There are 4 nested groupings, the coarsest first. Each group lies inside one group of the grouping before and may be the whole of it. The rows also spread widely along 14 directions, which tell nothing about the answers.
In the rows, 128 means zero.
Some rows, each with its group in each grouping after it:
[ 86 140 105 140 117 123 123 102 160 142 147 132  71 180 144 133 134 126
 117 120 116 105 107 156 137 118 109 102 144  96  80]  folus tor guraf nok
[126 124 175 133 117 109 152 108 124 130  93 133 114  75 131 114 114 137
 142 134 115 149 109 141 120 155 174 167 138 132 139]  Figef keze Lali vopiz
[133 104 113  80 129 131 149 114 143 154 162 102 144 212 165 162 139  95
 127 162 135 109 132 112 104  75 113  78 152 101  93]  Vom kozuv bipar Viri
[104 137 180 122 167 139 179 142 117 144 109 155  99 129 124 114  76 150
 112  97 148 133 141 139 144 166 142 159 102  97 158]  Vom kozuv dimu Nopat
[164 126 154 123 127 114 130  78 156 141 122 147 148 121 138 146 168 148
 133 170 122 141 109 125 104 116 148 138 131 150  61]  Figef Kedu keba rerek
[134 121 151 159  69 106 115 128 127 118 131 133  94 152 169 136 170 133
 141 109  67 119 100  96 135 119 167 139 204 165  75]  Vom lir Bufov vira
[126 113 134 157 110 126 134 154  93 120 106 148 120 132 149 119 129 130
 133 107  91 119 108 100 147 133 164 148 151 147 129]  Figef Kedu keba Zate
[112 135 122 140 143 173  92 113 174 150 127 147 102 139  97 143 107 153
  85 137 151 128 107 162 168 143 105 109  81  81  94]  Figef nalov Lam Sakat
[139 128 170 159 113 175  70 156 136  93  98 130  92 111 110 141 113 115
 119 140 162 145  83 138 159 134 137 106 116 145  43]  Vom mek zil mobag
[154 100 119 135  96 156 148 163  91 100 115 110 100 164  86 171 170  91
 138 109 121 139 100 140 171  78 137 128 151 122 178]  Figef keze gomut loga
[ 99 104 144 117  92 102 153 104 122 194 176  65 101 112  98 132 196 173
 128 144 118  83 121 170 100 103 124 125 122 109 146]  Figef meni fave murug
[145 127 180 109 165 131 128 121 140 101 103 175 131 106 162 112  98 122
 102 109 149 114 144 119 122 184 101 103 111 119 134]  Figef keze soza sed
[162  96 169 154  89 113 153 173  72 129 146 137 152 201 162 153 168 127
 169 121  75  98 127  58 129  70 155 143 202 179  90]  folus zuz fof Kodi
[136  87 119  76 135 144 104 107 132 139 133  97 172  94 163 136 107 112
 104 186 123 138 107  98 103 118 165 113 135 114 169]  Vom lir tega kip
[ 86 128 196 123 133 109 176 142 103 152 131 112  78 142 150 110 106 135
 153 127 146  99 118 143 111 121 149 138 149 117  84]  Figef Kedu tasen doba
[ 92 124  72 130 113 100 150 132 111 111  92  98 136 153 175  76 111  44
 150 129 144 113 104 145 110 139 108  66 116 116  79]  Figef meni Pafi ropi
[107 119 164 104 151 127 157 125 159 156 143 130 127 144 141 114  72 124
 115 122 122 109 144 114 145 154 124 130 132  88 158]  Figef keze Lali sizud
[125 142 168 172 102  93 132 106 134 101 116 179  84 143 173 124 157 135
 135 109  77 112  99 111 132 129 144 142 186 157  63]  folus zuz fof Pofed
[122 115 141 133 141 165 139 206  78  93 114 103 127 104  92  97 118  99
 118 111 160 134  86 102 175 123 142 136  86 152 158]  Vom kozuv dimu Faban
[131  69  95 136  66 127 100 143 113 152 109  99 164 131 155 135 105  97
 119 114  58  98 151 101 129 155 141  97 170  93 220]  Figef nalov Lam kol
[187 124 187 170 118 177  94 164  93 143  82 164 146 114  84 155 142 201
 143 116 171 171 137 147 133 157 143 147  73 169  42]  Vom lir Bufov zimaz
[120 135  96 136 119  87 192 143 137 128 107 115 167 183 157  68 112  63
 162  88 114 136 134 110 144 157 117 121 125 139  98]  Vom lir fugom Pitam
[139 130 191  97 155 120 183 108 182 119 134 130 115 124  95 127 118 102
 117 123 141 128 128 138 160 141 110 144 127 101 173]  Figef keze soza libod
[169 135 135 132 164 173 140 124 132  96  80 174 138 159  88 165 115 105
 122 143 172 174 108 151 160 110 116 131  89 119 102]  folus tor guraf bida
[144 109 143 142  93 114 148 174 134 146 123 120 152 168 132 114 118 109
 152  60  97 111 179 108 153 177 117 121 146 132 151]  Figef Kedu tasen bul
[137 118 152 117 178 171 142 113  98 153 103 167 126 125 101 145 124 175
  88 148 187 126 130 167 118 127  97 106  50  85 119]  Vom lir tega pume
[136  83 193 123 124 118 165 132  87 104 129 145 121 137 159 138 136 101
 105 155  78  63 102  67 134  81 130 116 195 119 177]  Figef keze gomut Napu
[151 130 152 108 151 131 155 127 186 112 127 133 160 131 115 110 104  86
 108 119 123 149 127  93 175 157 122 141 119 129 152]  Vom kozuv letog Tefi
[ 96 137 146 127 134 109 185 110 128 153 110 107  82 116  94 109 138 133
 141 118 162 131 115 198 122 139 125 141  91 100 124]  Figef Kedu keba rerek
[142  92 199 102 130 122 164 139 110 148 139  87 158 104 103 120 137 122
 137 167 150  90 125 118 110 108 113 113 117 126 141]  Figef keze soza sed
[169  91 192 179  90 192  86 196 112  81  53 166 109 111  84 158  68 104
  98  73 109 137 137 113 213 177 132 124 148 112 197]  Vom lir tega kip
[157 135 217 140 138 108 150 123 144 126 131 166 138 122 129 121 145 157
 138 114 124 121 139 109 127 150 120 153 131 162  86]  folus zuz fof Pofed
[156 117 103 111 118 131 117  81 166 138 111 151 140 136 143 164 131 129
 116 131 105 155 138 143 126 146 141 124 139  98 157]  Figef keze soza sed
[108 145 128 139 149 150 147  98 149  74  85 191  36 126 121 145 111 105
  71  89 107 153  80 154 197 138 146 155 148  79 197]  Vom lir fugom Pitam
[130 113 126 138 109 116 142 110 106 121  95 145 115 107 144 122 148 130
 112 108  98 127 118 136 122 148 141 128 136 121 169]  Vom lir tega kip
[169  87 171 155  84 143  86 138 134 129  86 133 167  82 119 134 104 124
 109 136  88 128 138  94 143 171 143 119 143 135 152]  Vom kozuv letog Tefi
[104 127  71 135 108 112 155 153 119 163 119  96 151 152 138  86 108 116
 166  87 123 152 141 143 133 169 145 136 101 125 133]  Figef keze Lali sizud
[134  96 150 125  96 113 131  66 206 146 103 118 132 127 112 147 101  78
 101 171  92 100 128 142 141 135 102  86 159  61 151]  Figef Kedu keba rerek
[159 114 151  76 136 119 131 100 171 153 165 123 152 149 152 145 152 137
 125 127 135 119 161 122  98 141 106 103 132 122 124]  Figef keze Lali vopiz
[111  91  97 131  85 105 146 103  99 174 130  66 160  98 119 121 160 130
 143 194  95 122  84 132 104  84 177 142 129 128 137]  Figef meni fave murug
[121 110  72 153  86  96 219 129  54 130  85 103 113 156 102 122 197  99
 159 103  96 141  98 167 130  86 151 151 130 122 182]  Vom lir Bufov vira
[115 140 111 134 130 128 152 107 116 140 131 141  96 136 130 143 161 156
 132 130 115 156  90 144 140 106 180 176 131 133 116]  Figef meni Pafi ropi
[169 132 180 128 116 130 136 157 146  54  86 133 114  72 102 113 143  80
 124  71 128 170 114 119 172 182 145 155 132 171 186]  Vom kozuv bipar Viri
[ 80 128  73  79 148 109 173 120 170 154 176  74 123 159 140 100 118  88
 126 123 121 131 107 122 151 119 146 142 127  97 176]  Figef Kedu keba rerek
[148 111 131 158  93 123 126 153 132 162 123 127 167 129 115 117 132 150
 141  97  84 131 151 101 155 168 150 152 126 145 141]  Figef Kedu tasen bul

New rows, each followed by its group in each grouping:
[134 116 135 108 108 139 105  96 173 135 135  91 126 144 127 159 133  92
 137 194 149 137  90 144 122  88 138  96 146 117  51]  Figef meni Pafi ropi
[111 111 128 132 103  88 132  61  98 190 105 134 147  74 193 114 134 196
 135 172  82 136 117 133  49 150 200 157 141 131 106]  Vom lir tega kip
[118 104 129 152 110 126 126 155 112 124 129 129 141 159 154 104 128 101
 114 122  96  72 109  84 148 124 106  91 143 128 108]  Figef nalov Lam Sakat
[175 109 158 152 102 157 105 168 141 102 133 149 124 137  94 158 160 130
 114  88  86 131 117  84 199 130 146 156 157 160 160]  Figef Kedu keba Zate
[160 141 108  90 155 108 152  87 146 112 137 153 147 136 174 128 182 125
 118 123 121 161 119 111 104 132 144 141 126 158 115]  Vom kozuv letog Tefi
[150 140 107 157 115 138 147 169 131  57  74 137 122 169 105 122 125  41
 160  83 150 177 100 144 185 130 118 123 122 148 104]  folus zuz fof Pofed
[128 111 178  79 132 121 149 111 169 134 137 107 115 150 145 146 100  85
 125 128 143 107 154 141 120 142 108  95 159  86 154]  Figef meni Pafi ropi
[145 128 128 129  93 116 117 150 133  97  97  98 147 102 153 103 123  85
 162 115 122 180 105 108 127 161 186 146 146 180 101]  Vom kozuv dimu Nopat
[161 103 122 137  80 155  90 174 104 120 115  81 146 139 125 152 145 105
 166 132 139 165 111 124 128 114 171 120 139 168  83]  Vom mek zil mobag
[129 128 168 155 133 121 144 156  88 142 101 141 139  94 124  88 134 166
 146 108 145 123 125 130 117 168 141 149  84 165  84]  Figef Kedu keba Zate
[115 144 106  90 170 118 167 107 160 124 141 141 110 151 141 112 140 109
 108  96 148 131 130 149 136 148 105 119  98 102 152]  Figef Kedu tasen doba
[105 128  59 134 108  89 166  91 133 129 109  87 139 107 114  71 181  86
 127 140 127 128  81 166 118 128 103  97  80 124 119]  Vom lir tega kip
[169 109 163  92  95 106 123  94 180  94  96 101 149 109 164 141 119  51
 143 153 118 159 124 118 104 145 151 106 185 140 117]  Vom kozuv letog Tefi
[118 121 132 161 115 120 150 129 107 133  80 115 148  88 100  83 128 115
 127 153 139 130  92 141 130 141 126 119  74 135  92]  Vom kozuv bipar Viri
[ 84 103  88 145 107 112 158 160  92 182 137  49 188 134 130  67 103 105
 163 177 122 118  93 101 122 106 160 127  95 139  80]  Vom mek zil mobag
[137 120  87 131 108 133 133 128 148 124 118 114 145 123 113 126 138 106
 118 120  95 166 104 113 163 136 164 152 125 131 171]  Vom kozuv dimu Nopat
[138  90 118 130 119 138 168 133  85 121 101 127 139 171 125 149 127  82
 131 163 116 110 100 118 138  68 128 104 146 100 145]  Figef keze Lali sizud
[137 100 171  84 132 129 145  93 117 122 127 134  83 149 154 174 164 115
  95 144 147  83 135 157  80  97  89  63 151  84 145]  Vom kozuv bipar Viri
[148 102 165  94 140 133 117 120 144 154 149 111 175  98 132 126 127 140
 113 156 135 112 141 103 112 146 128 118 110 130 143]  Figef meni Pafi ropi
[130  98 116  97 132 136 164 120 103 186 155  93 147 159 106 151 156 151
 136 156 145 116 134 151 103  86 124 117 102  97 148]  Figef keze Lali sizud
[146 120 170 158 121 155 134 136 130 145 110 170 127 185 128 162 103 145
 121 144 115 127 122 103 158 109 140 132 145 119  58]  Vom kozuv bipar Viri
[144 139 170  84 144 115 118 139 208  89 158 114 130 122 149  91 124  78
 120  80 155 117 146 111 145 195  78  89 125 144 127]  Figef keze soza libod
[137 135 115 130 149 114 161 106 165  93 117 154 147 109 121  89 145  94
  88 115  86 140  89  87 183 148 128 155 115 137 176]  Vom lir Bufov vira
[125 115 128 105 148 129 149 130  61  98 123 115 106 107 134 133 186 119
 133 150 168 128  81 154  90  75 136 118 106 142 137]  folus zuz fof Pofed
[123 141  63 131 119 137 130 133 136 132 121 110 115 153 111 119 164 116
 130  92 154 162 118 171 140 145 114 110  79 127 102]  Vom kozuv letog Tefi
[172  87 188 113 123 158 144 161  66 152 119 149 130 160 129 181 142 171
 128  94 137 114 180 130 108 128 127 123 140 117 172]  Vom lir tega kip
[128 125 136  67 173 101 169  89 187 100 171 107 154 131 143  93 155  61
  98 171 142  90  90  95 131 101  77  85 116 120 129]  Figef keze soza sed
[123 120 124 112 155 127 170 123  54 164 142 148 110 138 150 140 185 199
 118 100 138 116 145 154  80 124 138 142  92 123 158]  Vom mek zil mobag
[155 137 123  97 128  83 142  90 142 131 122 128 172 101 187  99 158 131
 161 123 123 166 135 123  71 174 157 142 125 173  96]  Figef keze gomut loga
[175 131 109 122 119 140 145 135 130  93 109 142 151 205 160 165 148  77
 160 145 127 184  93  94 142  77 172 137 165 168  43]  Vom kozuv bipar Viri
[158 146 146 102 137 107 149  90 191 127 138 135 151 127 142 129 148 125
 139 124 112 171 122 116 132 152 160 174 140 152 113]  Figef nalov Lam kol
[134 110 148 114 158 137 185 127  96 106 110 147 114 128 115 136 137 106
  95 119 123 118 116 128 147 114 125 136 118  99 216]  Vom mek zil mobag
[ 86 123  73 110 140 118 143 156 119 132 125 102 148 149 176  74  87  82
 130  99 138 118 130 120 131 165 122 100 101 113 141]  Figef meni fave murug
[102 104 164 139 108 136 136 154 106 152 118 132  92 119 131 134  89 151
 111  79  96 105 153 134 153 171 152 150 150  90 216]  Figef meni fave murug
[121  90 135 105 131 119 145 150  81 180 167  97 178 142 163 107 135 153
 138 155 119  84 134  82  90 108 136 113 121 138 122]  Figef keze Lali sizud
[167  96 149  79 131 135 110 112 130 151 152 122 150 152 156 164 173 141
 113 129 152  90 170 140  71 131  78  62 120 110 126]  Figef nalov Lam kol
[157 131  97 102 130 136 136 114 168 147 127 133 135 150 112 146 152 136
 115  70 137 167 175 165 135 180 107 124  94 107 174]  Vom kozuv letog Tefi
[ 99 121  99 135 137 111 200 154  73 174 147 122 126 172 119  94 162 157
 138  83 127  93 142 142 127 125 103 129  84 113 151]  Figef keze Lali vopiz
[ 80 151 105  79 146  81 126  69 207 131 190 101 114 123 200  92 134 108
 124 150 109 134  88 110 107 131 155 135 157 134  97]  folus zuz fof Pofed
[110 107 112 114 115 105 136 112  88 162 157 113 129 130 169 128 169 164
 132 132  94 104 124 119  80 113 156 136 147 136 151]  folus tor guraf nok
[141 114 151 130  84  96 107 111 169 134 130  89 156  83 138 101 150 108
 144 153 100 125 109 107 117 150 150 122 149 162  91]  Figef Kedu tasen bul
[ 60 110 104 140 104 141 125 146  75 161 146  94  59 140 145 125 133 157
 117 127 117 100  83 147 128  96 163 123 142 100 131]  Vom lir tega kip
[155 114 172 113 118 129 130 129 166 122 120 135 130 182 135 158 110  89
 139 108 146 118 169 143 127 141  81  80 150 102 110]  folus zuz fof Pofed
[100 119 165 144  91 117 151 120  93 159 137 106  51 143 115 146 184 165
 130 128 133  88 109 178  99  94 124 108 140 112  86]  Vom kozuv dimu Nopat
[123 147 125  98 148 132 137 104 151 139 151 143  89 152 149 149 148 157
 128 109 145 151 122 156 122 132 145 143 127 117 111]  Figef keze soza sed
[156 117 167 112 107 120 183  97 155 133 101 119 115 167 106 166 135  93
 149 135 132 154 131 164 132 107 134 131 162  99 127]  Vom lir tega pume
[153  94 155 131 118 157 138 112 110 154 126 160 107 177 109 195 155 157
  89 141 114  91 140 135 130  87 104  96 140  80 145]  Vom kozuv dimu Faban
[152 127 159 122 129 144 129 160 160  95 113 129 112 164 111 131 127  78
 131  86 169 119 141 145 158 152  76  82 116 125  97]  Figef Kedu keba Zate
[130 110 116  89 147 158 107 156 114  87 137 126  93 110 138 132 149 106
  73  75 142 117 128 126 144 152 106  95 114 113 229]  Vom kozuv letog Tefi
[117 123 139 155 127 118 167 114 108  82  86 158  84 111 117 108 150  93
  93 115 102 111  75 131 165 119 122 129 134 114 167]  Vom lir fugom Pitam
[143 128 128 145  97 122 128 127 124 120  67 161 118 154 177 140  96 116
 152  81 103 173 148 137 125 179 171 143 168 128 114]  Vom lir Bufov vira
[151 100 203 118 112  84 207  95 106 163  98 117 169 126 137 126 137 122
 158 177 116 113 140 123  73 110 142 134 146 129 104]  Vom kozuv bipar Viri
[ 87 114 134  91 179 120 151 115  72 168 144 125 134 126 174 106 124 161
 120 159 182  86 133 152  51 117 101  86  72 100 106]  folus zuz fof Pofed
[153  80  99  67 133 115 153  99  99 151 150  74 200  94 138 134 183 117
 115 200 118 129 105  98  74  77 159 122 114 135 193]  Vom kozuv dimu Nopat
[ 75 139  50 150 110 106 189 127 100 160 145 126  77 210 145 120 157 134
 148  89  94 121 104 155 148  97 145 144 141  99 125]  Figef keze soza libod
[135 133 110  89 144 112 140  98 141 152 142 116 153 113 159 116 154 148
 130 133 138 163 129 131  90 150 157 144 104 146 116]  Vom kozuv letog Tefi
[161 109 177 139 119 124 159 187  97 128 112 116 164 124  95  90 153 124
 139  67 146 106 165 118 139 177  82 112  84 156 145]  Vom lir Bufov vira
